The rows come from 7 hidden closed curves, with some noise, and rows from the same curve form a group. Each curve winds through 8 dimensions. The rows are also pushed far along 5 directions, which tell nothing about the answers.
In the rows, zero is written as 128.
Some rows, each with its group after it:
[147 130  61 149  99 127 104 135 146 103  96 131 157 192 114 150 182 158] -> Q_356
[ 88 147 130 145 145 158 119 131 150 140 140 116 110 129 114 161 130 120] -> Q_878
[158 148 152 144 100 145 143 115 123 133 143 121 114  83 165 106  91 132] -> Q_487
[111 138 155 111 161 128 144 113 154 107 122 142 107 141 130 146 111 133] -> Q_356
[170 126 112 157 107 123 100  92 114 132 121 115 161 137 127 110 128 113] -> Q_356
[135  96 125 107 164  93 123 148 128 124 113 153 146 168 106 146 156 120] -> Q_573
[151 131 130 124 143 128 148 153 124 142 125 149 146 125 118 120 146 139] -> Q_552
[113 117 129 155 155 146 105 105 166 121 131 123 105 116 107 153 130 104] -> Q_487
[ 93 117 167 137 149 133 186 171 142 141 136 139  90 106 146 106 113 156] -> Q_573
[ 86 120 143 197 153 117 122 112 151 149 151 113  94 157  89 145 142 107] -> Q_286
[ 89 137 141 100 167 136 135 120 142 100  99 144 134 152 123 145 146 116] -> Q_878
[156 158 167 176 135 152  87  35 136 173 180  67  98  28 117 133  48  76] -> Q_573
[133 140 149 109  66 153 131 117 125  80 116 134 102  64 189  90  94 151] -> Q_487
[105 124 113 149 117 127 131 110 158 115 116 128 128 144 134 134 138 117] -> Q_491
[127 130 148  81 138 122 135 122  96 116 145 149 110 105 131 109 109 131] -> Q_491
[153 134  99 164 113 114  96 111 133 149 112 121 167 153 114 104 140 115] -> Q_878
[111 138 134 162 153 149 113  98 145 141 126 106 128 133 115 145 123 109] -> Q_491
[154 139  84  79  87 124 100 113 108  93 107 113 159 140 151 136 146 138] -> Q_487
[157 101  95 188  48 111 115 115 106 144 161  99 120 111 145  76 117 158] -> Q_356
[150 138 111 105  93 113 118 132 122 106  99 138 147 143 152 103 130 152] -> Q_878
[148 125 113 111  84 129 124 140  95  95 107 131 149 143 153 107 147 138] -> Q_491
[108 100 119 252  76 121 157 147 145 150 149  97  80 130 130 109 154 138] -> Q_286
[162 113  80 206 109 112 118 146 131 179 138 119 158 150  87 123 172 120] -> Q_286
[105 125 149 119 164 111 150 164 146 115 103 149 132 178 125 149 169 134] -> Q_573
[124 136 131  68 139 113 158 154 110 120 126 133 130 144 134 125 128 150] -> Q_552
[143 121 107  82 103 122 108 120 116  71  82 135 138 132 153 128 139 151] -> Q_356
[116 127 133 102 153 118 129 135 153 104  97 147 138 161 141 147 143 158] -> Q_552
[154 124 118  90  64 118 132 154 101  83 109 134 129 110 174  96 145 166] -> Q_573
[133 135 105 115  60 131 102 102 138  75 102 113 131 120 173 132 132 126] -> Q_491
[147 141 111 109  96 148 136 119  96 102 121 140 144 109 150 108 145 130] -> Q_491
[167 141 125  92  67 147 144 135  64 105 141 139 120  71 160  48 107 165] -> Q_552
[143 166 121 102 142 147 104  88 127 116 112 119 159 145 122 159 121 112] -> Q_491
[110 123 138 160 126 154 128 127 166 116 140 112  92  91 131 166 139 117] -> Q_573
[128 146 126 116 145 136  91  98 143 142 133 107 145  96 109 165 127  93] -> Q_487
[140 156 133  77  92 158 119 107 104  86 110 119 138  75 166 122 116 131] -> Q_487
[ 97 152 125  64 120 142 112 123 153  54  83 133 127 150 166 180 151 124] -> Q_552
[ 77 125 151  59 174 125 135 148 123  93 119 165 104 152 124 142 135 132] -> Q_491
[105 102 126 161 161 120 152 157 165 147 120 134 123 143 101 142 151 153] -> Q_878
[120 134 102  64 137 116 108 144 135  84  93 138 158 181 124 180 178 123] -> Q_552
[126 141 137  73 140 139 108  90 132  73  90 138 141 132 147 145 122 113] -> Q_356
[126 107 119  89 140 112 137 137 141  96  87 139 141 143 144 139 142 150] -> Q_487
[164 138  89 140 125 134  96 103 132 126 120 128 171 153  98 145 155 121] -> Q_356
[102 141 155 123 151 129 140 130 125 162 165 126 104 104 120 118 101 119] -> Q_878
[110 119 157  82 153 126 189 180  88 134 139 170 107 112 139  72 118 164] -> Q_491
[135 129 134  75  77 122 123 137 106  78 101 133 128 106 191 109 126 134] -> Q_491
[ 90 109 151 107 165 126 169 170 139 135 155 160  86 128 123 144 116 141] -> Q_573
[107 166 151  68 182 136 145 104 115 126 131 155 132 145 124 139 102 110] -> Q_491
[107 147 153 115 140 144 143 133 156 100 128 156  97 118 144 146 124 141] -> Q_552
[139 107 136 164 100 109 151 147 114 134 127 123 116 120 142 102 139 139] -> Q_286
[120 142 137 134 156 158 131 119 151 116 131 133 114 114 107 159 139 124] -> Q_356
[130 132 116 106 147 111  81 103 141 129 107 127 162 146 112 142 134 109] -> Q_286
[152 113 144 121 149  85 157 163  87 160 140 160 141 177 123  93 126 136] -> Q_356
[118 142 149 120 140 127 129 135 134 126 133 132 119 139 137 153 134 111] -> Q_552
[194 129 121 134  79 112 104 102  73 158 158 107 143  68 130  68  94 131] -> Q_878
[142 138 161 101 149 119 200 165  76 166 144 160 127 122 132  62  95 129] -> Q_552
[154 133  90  88  57 140 143 143  85  84 103 138 141 106 163  65 135 181] -> Q_286
[123 139 154 170  94 160 133 110 153 125 158 106  77  48 151 118  95 133] -> Q_487
[146 136 140 135 152 129 112  98 123 150 133 138 140 126 118 106  93 104] -> Q_487
[140 122 118 131 134 121 123 127 115 138 148 141 144 148 108 126 141 125] -> Q_356
[119 144 134 105 113 158 157 139 106 107 138 137 102  94 151 104 124 163] -> Q_491
[149 150 131 124  86 140  94  81 136 102 116 118 133  93 161 124  95 123] -> Q_487
[165 119 138 130 144 104 118 123  94 158 137 131 137 125 113 109 114 118] -> Q_356
[125 127 130 178 164 119 104 106 166 156 136 118 137 159 101 159 138 127] -> Q_552
[131 146 131 166 141 147  93  58 129 145 141  93 141 104 102 136 119  81] -> Q_878
[113 128  99 131 112 149 112 121 135  97 122 127 119 128 110 131 151 132] -> Q_552
[120 126 139 107 119 132 164 163 115 118 125 147 104  90 139 100 133 142] -> Q_286
[141 154 142 101 147 148 103  74 128 130 125 107 133  68 122 132  86 112] -> Q_878
[117 168 113 127 136 159  99  61 145 111 118 106 131 130 111 160 109  84] -> Q_552
[152 142 113  86 130 131 122 111 106 110 123 141 144 140 128 121 119 138] -> Q_487
[ 85 132 174 169 120 155 143 127 153 130 165 102  56  81 135 125  93 120] -> Q_491
[122 102 125 173 139  97 115 145 163 150 121 131 142 167 117 158 156 113] -> Q_487
[120 160 121 105 125 154  78  92 122 122 119 105 147 113 133 158 120  90] -> Q_878
[136 132  73 176 114 133  98 130 146 154 122 111 175 171 103 147 175 118] -> Q_487
[ 94 112 108 172  91 121 122 132 150 126 145 107 111 137 135 139 160 132] -> Q_878
[101 114 136 130 123 121 145 142 138  93 118 142  97 163 144 133 140 149] -> Q_356
[139 133 178 133 120 127 180 151  90 136 143 129 102 101 158  75 108 148] -> Q_573
[119 118 100 189  79 137 144 129 136 124 134 110  94 126 134 124 134 142] -> Q_286
[ 99 124 143 146 167 114 145 150 141 159 137 137 117 150 100 114 129 143] -> Q_573
[ 96 104 141 168 123 122 150 157 150 136 145 127  90 141 141 131 135 130] -> Q_573
[148 135 105 121 111 131  86 106 113 124 125 126 162 133 125 129 142 101] -> Q_356
[ 98 148 172 129 102 177 152 145 131  85 130 125  68  66 168 123 121 138] -> Q_878
[121 117 154 135 124 116 136 140 125 140 143 127 104  89 132  95 118 134] -> Q_286
[135 178 129 104 156 164  66  68 143 117 109 118 150 103 106 158 114  79] -> Q_878
[ 87 116  98 179 120 136 140 139 170 121 122 123 104 148 104 135 161 154] -> Q_286
[134 133 109 163  91 141  89 101 159 108 113 123 136 123 137 138 132 123] -> Q_487
[124 120 193 106 173 117 193 171 120 141 135 165 106 119 144 101 111 135] -> Q_356
[163 132 119 133 149 116 144 138  90 166 142 156 172 151 105 112 153 108] -> Q_491
[193 145 102 113 120 122  48  59 101 133 136  98 177 113 103 135 122 114] -> Q_552
[ 92 134 155 105 144 142 126 129 153 101 129 133  98 129 148 169 115 127] -> Q_286
[136 113 124 126 138 103 127 150  90 154 146 146 137 157 109  97 136 132] -> Q_491
[146 135  98 123 153 116  98 102 150 136  96 124 178 165 104 144 142 119] -> Q_573
[102 146 165 156 156 141 132 127 143 149 149 116  98 104 104 140 121 138] -> Q_573
[126 137 145 138 194 121 140 107 152 174 154 135 137 141  90 158 111 114] -> Q_356
[118 121 146 127 117 110 147 151 111 153 154 128 120 107 144 106 130 122] -> Q_878
[152 119 168 103 152  98 170 160 100 152 127 163 134 122 148  81 106 152] -> Q_552
[135 121 102 156 149 127 120 122 143 134 129 137 139 176  94 147 148 130] -> Q_487
[125 130 145 143 139 124 114  98 134 125 124 114 118 113 121 148 126  99] -> Q_286
[132 149 126 152  82 160 105  93 130 104 140  93  99  70 133 112 118 148] -> Q_573
[154 137 138  84 134 103 146 154  97 118  96 149 167 165 146 106 148 141] -> Q_573
[111 142 138 130  83 145 141 124 116 126 155 108  92  72 161  91 100 146] -> Q_878
[160 142 106 134 104 125  71  80 125 137 120 100 168 128 136 123 108 113] -> Q_286
[153 134 109 149 123 137 125 141 124 135 136 144 146 139 110 120 157 150] -> Q_552
[ 91 136 112 129 108 150 137 120 152  91 115 123  97 112 133 122 134 154] -> Q_286
[ 73 115 114 108 152 135 119 160 161 108 115 152 116 153 112 170 159 137] -> Q_573
[165 129 110 130  96 138 136 133  97 124 130 128 144 119 135 102 128 158] -> Q_286

New rows. What belongs after each?
[126 153 135  64 130 131 128 119 105 114 112 138 137 113 145  95  96 149] -> Q_573
[100 104 157 203 149 126 133 140 151 161 159 113  90 128 106 160 135 119] -> Q_573
[110 130 129 108 128 143 145 166 105 134 136 140 122 117 130 111 134 146] -> Q_878
[ 91 126 163 100 135 136 147 140 129 112 129 109  92  95 152 125 115 122] -> Q_552
[136 128 152 125 172 123 154 124 118 177 155 139 143 112 114 106 100 119] -> Q_356
[ 86 115 142 161 148 139 142 148 154 141 130 114 110 125 125 148 148 115] -> Q_487
[ 80 146 147  89 154 155 152 150 143 108 120 142 110 120 140 147 136 127] -> Q_487
[157 128  88 153 109 125 133 148 126 139 109 132 168 160 121 132 164 137] -> Q_286
[108 131 147 185 114 169 131  80 152 139 166  90  88  56 136 119  91 123] -> Q_356
[126 145 182  70 159 128 167 154  94 131 147 155 101  85 127  89 103 149] -> Q_573
[132 106 135 183 108 114 130 152 131 143 142 121 112 126 126 121 147 132] -> Q_878
[121 133 159  91 160 105 124 151  96 138 121 150 142 146 115 120 132 134] -> Q_573
[160 127  83 123 159 126  65  93 135 155 118 127 186 158  84 166 122  93] -> Q_286
[107 136 172 110 202 108 152 101 139 156 149 138 120 122  98 143 105 106] -> Q_878
[ 82 116 135 127 139 130 155 185 144 123 112 142 116 162 142 148 156 148] -> Q_878
[154 106  89 176 161 103 121 139 143 160 113 142 165 196  70 128 165 140] -> Q_356
[ 79 130 151  81 179 132 130 129 151  98  93 154 129 154 132 158 131 112] -> Q_487
[127 142 146  99 158 103 140 126 106 142 118 146 137 148 122 126 120  99] -> Q_286
[135 141 118 111 120 148 124 132 120 104 129 147 128 123 123 120 143 151] -> Q_552
[139 106 109 179 102 130 108 104 142 145 144 101 136  98 126 124 132 123] -> Q_356
[ 86 140 132  98 171 155 118 140 154  88 107 156 125 156 111 173 171 128] -> Q_552
[ 94 119 125 157 100 150 158 161 142 101 116 143  99 133 153 102 150 157] -> Q_552
[124 119 126 147 102 125 126 148 132 115 120 109 117 154 142 131 133 162] -> Q_491
[183 147 112 108 109 120 137 141  80 142 131 143 153 135 130  86 122 151] -> Q_356
[184 141 122 131 111 123  93  85  75 156 138 104 165 104 118  94 105  78] -> Q_552
[ 92 150 120  96 137 144 134 133 142 103 109 137 137 155 131 157 145 139] -> Q_487
[129 149 138  90 140 150  97  80 131 103 130 120 120  84 116 147 106 104] -> Q_491
[148 146  88 110 118 133 106 121 136 114  98 122 176 154 127 165 160 138] -> Q_878
[169 133 105 135 151 124  90 126 118 154 121 142 188 150  93 133 163 110] -> Q_552
[162 118  86 206  30 152 100 131 111 115 124  87 123 112 150  98 140 168] -> Q_878
[147 133 118  59 145 115 118 118 124  96  80 145 167 140 135 119 134 132] -> Q_573
[ 85  88 104 180 135 131 167 191 158 138 127 150 104 180 114 141 162 155] -> Q_286
[159 115 123 138 140  95 122 131  98 166 125 129 167 169 114 100 123 124] -> Q_491
[115 132 125 107  87 130 133 122 122  78 108 136 106 129 164 112 121 133] -> Q_552
[182 143 135 172 104 127 112 104  63 195 189  97 132  99 108  86  84 120] -> Q_878
[134 118 126 162 140 109 110 111 146 144 124 130 135 147 112 137 129 107] -> Q_552
[124 145 112  96 109 138  78 106 143  79  91 101 137 152 147 166 131 142] -> Q_491
[132 145 113 149  80 161  97 103 139 100 120 120 129 100 145 123 128 125] -> Q_487
[ 91 134 131 100 141 135 129  92 161  81 105 128 123 116 132 149 145 122] -> Q_878
[ 97 122 149 142 173 107 162 175 149 177 155 146 118 143 105 140 144 126] -> Q_878
[133 129 112 114 111 117 116 128 116 116 118 115 146 151 142 148 149 125] -> Q_487
[100 134 148  80 161 142 123 119 135 109 127 142 116 131 132 142  98 133] -> Q_286
[101 120 127 125 151 110 139 156 134 149 127 134 144 155 109 147 154 129] -> Q_487
[119 136 123 101 128 147  97  97 133 105 123 122 129 124 136 137 101 134] -> Q_286
[ 91 108 161 124 136 127 146 127 144 104 153 137  67 102 132 132 111 141] -> Q_356
[143 153 134 107  97 151 113 105 111  94 123 125 112  95 151 102 107 127] -> Q_356
[135 142 127  93 168 120 147 152 122 133 105 152 167 186 117 146 145 138] -> Q_491
[109  85  86 187 105 137 126 154 175  98 107 128 111 157 125 142 183 154] -> Q_487
[132 140 122 143 109 136 106  99 135 122 113 118 139 113 133 103 126 114] -> Q_878
[186 122 151 111 131 110 120  99  80 152 155 122 133  79 124  87  87 105] -> Q_573
[159 148 101 151  74 145  58  66 116 118 145  88 134 106 132 142 111  98] -> Q_286
[159 102 137 162 153 101 133 125 121 179 146 120 138 119 106 112 115 119] -> Q_487
[110 128 122 139  92 136 124 137 134 106 131 128 107 135 154 121 134 135] -> Q_487
[128 112  84 139 138 117 112 157 127 147 129 138 163 174  84 149 181 137] -> Q_878
[110 126 119  71 138 122 118 127 134 103 119 143 137 133 141 162 137 133] -> Q_356
[ 96 134 128 109 105 136 118 119 131 106 116 113 123 107 149 130 126 132] -> Q_487
[121 131 136 137 137 114 140 136 115 142 139 146 122 162 119 116 125 109] -> Q_552
[141 118 127 186  99 109 155 150  95 173 151 124 117 131 129  81 127 120] -> Q_286
[184 152 124  90  97 139 103 114  68 127 136 124 158  88 138  94 114 117] -> Q_491
[ 93 149 190  51 169 137 137 123 102 105 147 154  81  93 134 137  88 100] -> Q_286
[164 142 106 177 122 139 114 105 123 164 132 107 160 132 111 133 130 109] -> Q_286
[126  94 125 162 147 113 164 168 139 134 119 148 112 153 107 109 151 166] -> Q_356
[154 150 178 144 175 113 148 139  91 208 178 131 128  99  88  92  96 126] -> Q_573
[ 90 124 140 131 119 123 137 136 137 129 149 122 104 118 139 135 138 121] -> Q_878
[142 111 111 141 108 106 140 144  96 136 142 139 123 146 114  98 134 146] -> Q_286
[152 155 126 153 122 138 118 126 116 150 134 126 155 138 117 126 146 107] -> Q_878
[124 141 147 146 173 124 104  96 155 150 140 120 130 143 108 158 118 122] -> Q_552
[146 154 153 119 153 126 127 121 106 158 147 128 133 105 102 110 111 132] -> Q_573
[124 119  93 195  87 146  90  89 166 109 113 104 125 136 133 127 131 130] -> Q_487
[134 135 147  81 180 115 111 140  99 161 152 157 140 118  91 125 117  96] -> Q_573
[162 146 155 126 138 146 100  62  87 147 161 107 134  72 119 118  84  87] -> Q_356
[136 114 104 137 114 128 141 161 120 116 114 152 151 164 126 103 168 147] -> Q_356
[135 145 150 161  99 142 128 106 112 136 155 108 109 107 152 116 100 117] -> Q_487
[188 134 117  94 166  93 138 147  71 173 124 151 202 181  94 111 145 115] -> Q_552
[162 137 133 148 121 137 107 121  93 157 156 117 141 104 108 113 128  98] -> Q_491
[156 106 151 129 145 100 154 165  87 161 129 149 151 134 125  92 136 127] -> Q_286
[110 107 148 167 126 115 151 146 148 141 157 124  84 109 119 115 126 160] -> Q_286
[112 106 132 173  96 125 121 142 119 120 135 115 101 124 125 108 145 155] -> Q_573
[105 115 116 145  97 123 120 138 158  97 115 121 105 116 135 133 160 146] -> Q_286
[ 94 115 185  92 161 117 162 193 123 124 130 149  90 128 150 128 125 146] -> Q_491
[129 154 160  75 181 140 129  85 120 144 140 137 144  92 123 126  80 101] -> Q_356
[ 99 129 141  83 124 127 128 137 137 100 108 132 123 107 160 137 133 125] -> Q_878
[125 142 133 123 131 130 134 103 139 123 122 124 126 120 151 140 118 131] -> Q_491
[111 129 148 114 117 117 143 131 101 142 162 125 108 107 142 103 109 127] -> Q_878
[ 87 130 163 113 188 102 124 137 151 147 133 143 113 157 104 154 124 115] -> Q_573
[116 141 102 145  64 160 122  99 167  75 102 100 112  93 181 144 137 151] -> Q_491
[131 113 134  84  99 103 164 180 115  95 108 160 117 129 163  95 138 181] -> Q_878
[123 143 130 133  99 146 154 119 118 109 129 122 105 117 147 108 112 135] -> Q_552
[ 87 148 146 112 150 140 126 119 158 128 142 123 104 106 127 159 121 114] -> Q_878
[163 130 127  77 150 105 134 130 106 131 101 146 169 134 129  95 123 132] -> Q_573
[128 121 139  74 144 107 149 163 122 122  99 160 150 131 152 112 135 130] -> Q_491
[146 145 125 158 106 138 130 102 118 141 154 112 127 129 136 118 111 133] -> Q_356
[109 117 153 133 151 148 143 128 120 127 142 130  96  90 111 113 113 138] -> Q_573
[150 172 122  99 141 143 118  95  99 133 119 131 172 144 119 120 120 113] -> Q_878
[162 121  90 145 102 117 105 137  99 153 125 130 164 150 120 113 140 107] -> Q_286
[179 142 126 152  92 121 142 132 104 158 140 128 146 112 148  87 113 136] -> Q_552
[131 153 133 105 156 147 134 107 110 129 119 132 150 129 113 124 119 125] -> Q_878
[159 140 122 150  99 160 127 105 114 118 128 117 130  88 133  87 118 134] -> Q_356
[119 117 128 142 133 117 127 133 137 138 138 128 120 149 131 137 128 111] -> Q_573
[124 113  88 136 120 132 100 129 136 102  90 129 153 164 121 149 173 130] -> Q_356
[ 54 142 152 139 138 162 110  94 184  83 119 103  66  94 126 153 120 134] -> Q_573
[109 152 140  92 102 161 117 101 109  82 133 113  92  95 151 139 100 144] -> Q_878
[122 154 158 124 110 155 133 112 119 113 144 110  90  64 138 106 103 152] -> Q_573
